There are 4 ways to turn a row about zero (a turn may also mirror it). The second row of each pair is the first, turned, with some noise. The first 36 pairs use one turn. New pairs use 3 turns, one after the other, and a turn may come again.
Some pairs, each with its turns in order after it:
[-29,6,-22,-9,5,23,7,27]
[8,-25,-10,7,-28,-11,22,23] -> j_617

[11,17,-8,5,-9,-1,-37,52]
[-21,10,-17,-11,1,50,21,-32] -> j_973

[22,-4,-1,-21,-15,-25,-5,-2]
[-14,27,19,-2,-9,13,7,-12] -> j_356

[-34,2,21,-22,33,7,-3,-12]
[-9,-22,-39,16,3,-13,-5,-25] -> j_617

[-2,-1,-13,4,-2,1,10,-2]
[9,-10,-2,-3,-9,0,0,-10] -> j_198

[-5,-3,11,16,-2,29,3,27]
[-1,1,-11,-49,-6,15,-7,0] -> j_973

[-6,-8,-16,10,0,14,22,-24]
[-3,8,19,-10,0,-27,-16,9] -> j_973

[7,-16,-12,23,-14,-8,1,11]
[-19,23,0,-6,-8,3,6,11] -> j_973

[32,10,10,-6,-19,-13,-43,7]
[-25,20,11,-39,-1,27,10,6] -> j_356

[-40,15,10,2,15,7,5,-11]
[12,-17,2,-11,12,24,-9,27] -> j_198

[3,-1,-8,-11,3,-46,-30,-8]
[3,19,-25,-37,-13,19,-25,-17] -> j_617

[-6,2,57,10,-6,-45,-11,10]
[-18,2,-28,-16,54,33,-14,0] -> j_617

[3,33,-17,-25,13,10,22,36]
[-14,-41,-2,37,-11,23,16,-7] -> j_198

[-12,30,24,25,-13,7,4,-40]
[7,-1,-13,0,-37,-31,-29,-17] -> j_973

[-1,-18,2,1,24,57,2,9]
[30,-15,17,-2,15,-29,-21,46] -> j_356

[27,-10,10,-36,-6,11,5,6]
[11,-2,20,11,-7,23,21,-30] -> j_617

[27,-43,12,-11,39,18,5,-15]
[5,7,20,22,-31,-40,-30,31] -> j_198

[7,-9,-46,-9,34,14,12,4]
[-18,0,15,-2,-48,-32,7,-12] -> j_617

[-57,25,-5,-3,-37,-9,-22,6]
[36,10,-45,-6,-42,22,-18,-9] -> j_356

[5,1,4,16,4,-16,11,16]
[3,1,21,3,-2,8,15,-9] -> j_198

[11,-8,22,-14,16,9,-18,18]
[-11,-34,3,-4,3,11,6,-22] -> j_617

[55,-1,-19,4,22,22,-27,-15]
[-47,7,15,-14,29,1,-11,39] -> j_356

[-10,37,24,-14,3,2,-11,-30]
[18,-29,-13,23,-7,-13,-19,-29] -> j_973

[4,37,21,-6,-13,57,22,1]
[-6,-30,-46,-9,-13,-2,32,36] -> j_198

[3,-4,20,57,7,3,-45,17]
[-18,-25,16,-38,42,-7,-31,26] -> j_617

[-2,22,-41,44,-19,-6,10,7]
[2,-10,-22,26,23,38,-32,-11] -> j_356

[57,12,3,-4,3,-23,4,-19]
[-12,34,25,0,-5,31,-21,-17] -> j_617

[-1,31,-24,-57,41,4,13,-1]
[-26,0,-1,51,-32,-13,26,42] -> j_356

[-4,6,2,19,2,0,28,-31]
[-1,4,-25,15,32,-18,4,-13] -> j_356

[13,48,-29,-9,-36,-16,8,-27]
[-14,-31,-15,-19,38,-18,21,-47] -> j_198

[0,-25,9,14,-13,9,-35,8]
[-4,45,-13,-14,-16,1,-12,3] -> j_198

[35,-48,-20,-7,-9,14,-15,1]
[8,29,-13,14,-35,-34,-15,-16] -> j_198

[2,-26,-2,-4,0,-3,-2,-3]
[3,14,18,-4,-6,-13,-6,-8] -> j_356

[28,-16,4,26,11,3,34,-4]
[21,28,5,-9,-18,3,-19,36] -> j_973

[14,44,30,9,36,-11,2,-17]
[51,11,-24,23,-12,-1,-23,-25] -> j_973

[-7,-4,48,-5,2,-4,24,-17]
[27,-25,-22,5,-22,-15,-9,25] -> j_973

New pairs, each followed by its turns in order:
[-5,-57,-20,22,8,2,0,-44]
[28,-29,-4,-27,-36,-32,39,-14] -> j_973 j_617 j_617

[-30,-13,25,24,11,18,-27,-7]
[-19,-14,-39,11,-17,7,-24,-24] -> j_617 j_198 j_973

[22,-21,3,30,51,-1,1,0]
[21,3,-12,-15,33,39,-24,-22] -> j_617 j_198 j_973

[-16,-1,1,-16,-2,-35,1,8]
[-9,7,-3,15,-9,33,2,10] -> j_973 j_973 j_617

[14,-34,2,12,5,4,-7,52]
[-12,-30,26,-15,26,22,-15,-5] -> j_617 j_198 j_356

[-10,20,-37,12,12,-8,7,-26]
[26,19,-25,19,11,-12,-17,-16] -> j_617 j_973 j_356

[-3,-11,6,-14,-25,0,-28,-40]
[-19,16,-26,-29,26,-13,-7,21] -> j_617 j_617 j_198

[53,18,3,33,16,2,-17,-7]
[-2,-32,36,-2,30,-26,37,-3] -> j_973 j_198 j_973

[3,-2,-46,-39,4,-11,8,-15]
[-41,6,11,8,33,-6,-27,-8] -> j_198 j_617 j_198

[30,31,-13,-9,-44,-1,-13,-2]
[-7,-12,5,-21,27,18,14,-50] -> j_198 j_617 j_198

[0,-34,2,7,-23,12,-5,14]
[-4,-25,10,19,-15,-30,2,13] -> j_198 j_356 j_617

[-10,-53,12,1,11,53,-20,22]
[23,8,-26,56,28,23,34,-14] -> j_356 j_356 j_617

[-11,6,14,57,2,26,-14,-8]
[8,-11,-46,-20,34,15,9,22] -> j_356 j_356 j_617

[22,8,57,3,-4,5,-9,44]
[-11,-11,2,8,-8,-36,-8,-63] -> j_617 j_617 j_356

[-30,-2,-13,-21,-42,-4,11,3]
[-26,-32,-28,-28,-3,-18,-4,11] -> j_198 j_356 j_617

[-49,5,7,16,9,-4,17,0]
[34,17,7,-3,6,-26,-6,33] -> j_198 j_617 j_198

[-7,9,7,4,-24,-30,4,-57]
[-14,-14,9,-52,32,-4,20,-18] -> j_617 j_356 j_973

[22,-16,-5,3,27,1,-18,-11]
[-18,-13,5,-15,-1,-16,-26,-14] -> j_617 j_617 j_198

[-2,-4,-57,1,12,29,-6,-7]
[40,-4,27,-16,7,17,-22,-27] -> j_617 j_617 j_973

[44,-7,3,-13,-10,-13,0,-8]
[-22,25,6,-36,1,-6,-13,-5] -> j_617 j_973 j_356

[19,-28,1,5,57,23,8,-9]
[7,-49,32,8,-11,17,-27,-2] -> j_198 j_356 j_973

[1,43,19,-1,57,10,4,-44]
[-6,32,-10,16,-41,-41,34,-37] -> j_198 j_617 j_617

[3,32,-47,-3,-9,16,-11,7]
[-39,7,8,-4,-3,-18,-22,-32] -> j_198 j_198 j_198

[-6,-2,25,9,1,3,-53,-8]
[-18,-7,6,40,-1,18,35,15] -> j_973 j_617 j_973

[33,-16,-23,9,-23,13,-26,6]
[9,-26,13,29,14,-5,30,13] -> j_617 j_356 j_198

[24,-14,-6,4,4,20,15,-13]
[-11,9,-8,24,-1,3,-26,-2] -> j_198 j_198 j_617

[0,-8,-26,9,-8,3,-12,-57]
[20,-31,35,-27,19,-22,-16,0] -> j_356 j_973 j_198

[-57,5,-11,18,-1,-13,3,-23]
[-26,4,-2,7,-18,-52,-13,-6] -> j_973 j_356 j_973

[-16,1,-13,28,-27,-5,-1,0]
[10,-32,-17,14,2,16,10,-5] -> j_198 j_356 j_356

[-14,-11,-57,6,25,7,-9,9]
[-41,6,25,8,4,-41,-4,8] -> j_198 j_617 j_198

[41,23,31,-2,18,1,-3,38]
[-8,-54,-23,1,-4,12,-29,-10] -> j_973 j_973 j_973

[-42,0,2,20,-7,6,-20,-43]
[-2,-24,-36,14,-1,-36,-17,-11] -> j_617 j_198 j_973

[2,-16,12,40,-16,-4,-1,9]
[-13,17,-28,1,19,16,-25,3] -> j_356 j_973 j_973

[-12,-3,-16,21,57,-3,-24,-18]
[-10,12,32,-2,-16,-25,5,-55] -> j_198 j_617 j_617

[-11,-12,2,-3,32,-1,-18,20]
[-3,25,-7,-12,4,6,28,1] -> j_356 j_356 j_356

[5,2,13,5,-1,-43,-46,-28]
[31,25,44,13,21,-19,-10,20] -> j_356 j_973 j_198

[5,-4,-16,-1,-14,1,24,10]
[-4,-1,-29,3,17,8,-4,-1] -> j_356 j_617 j_973

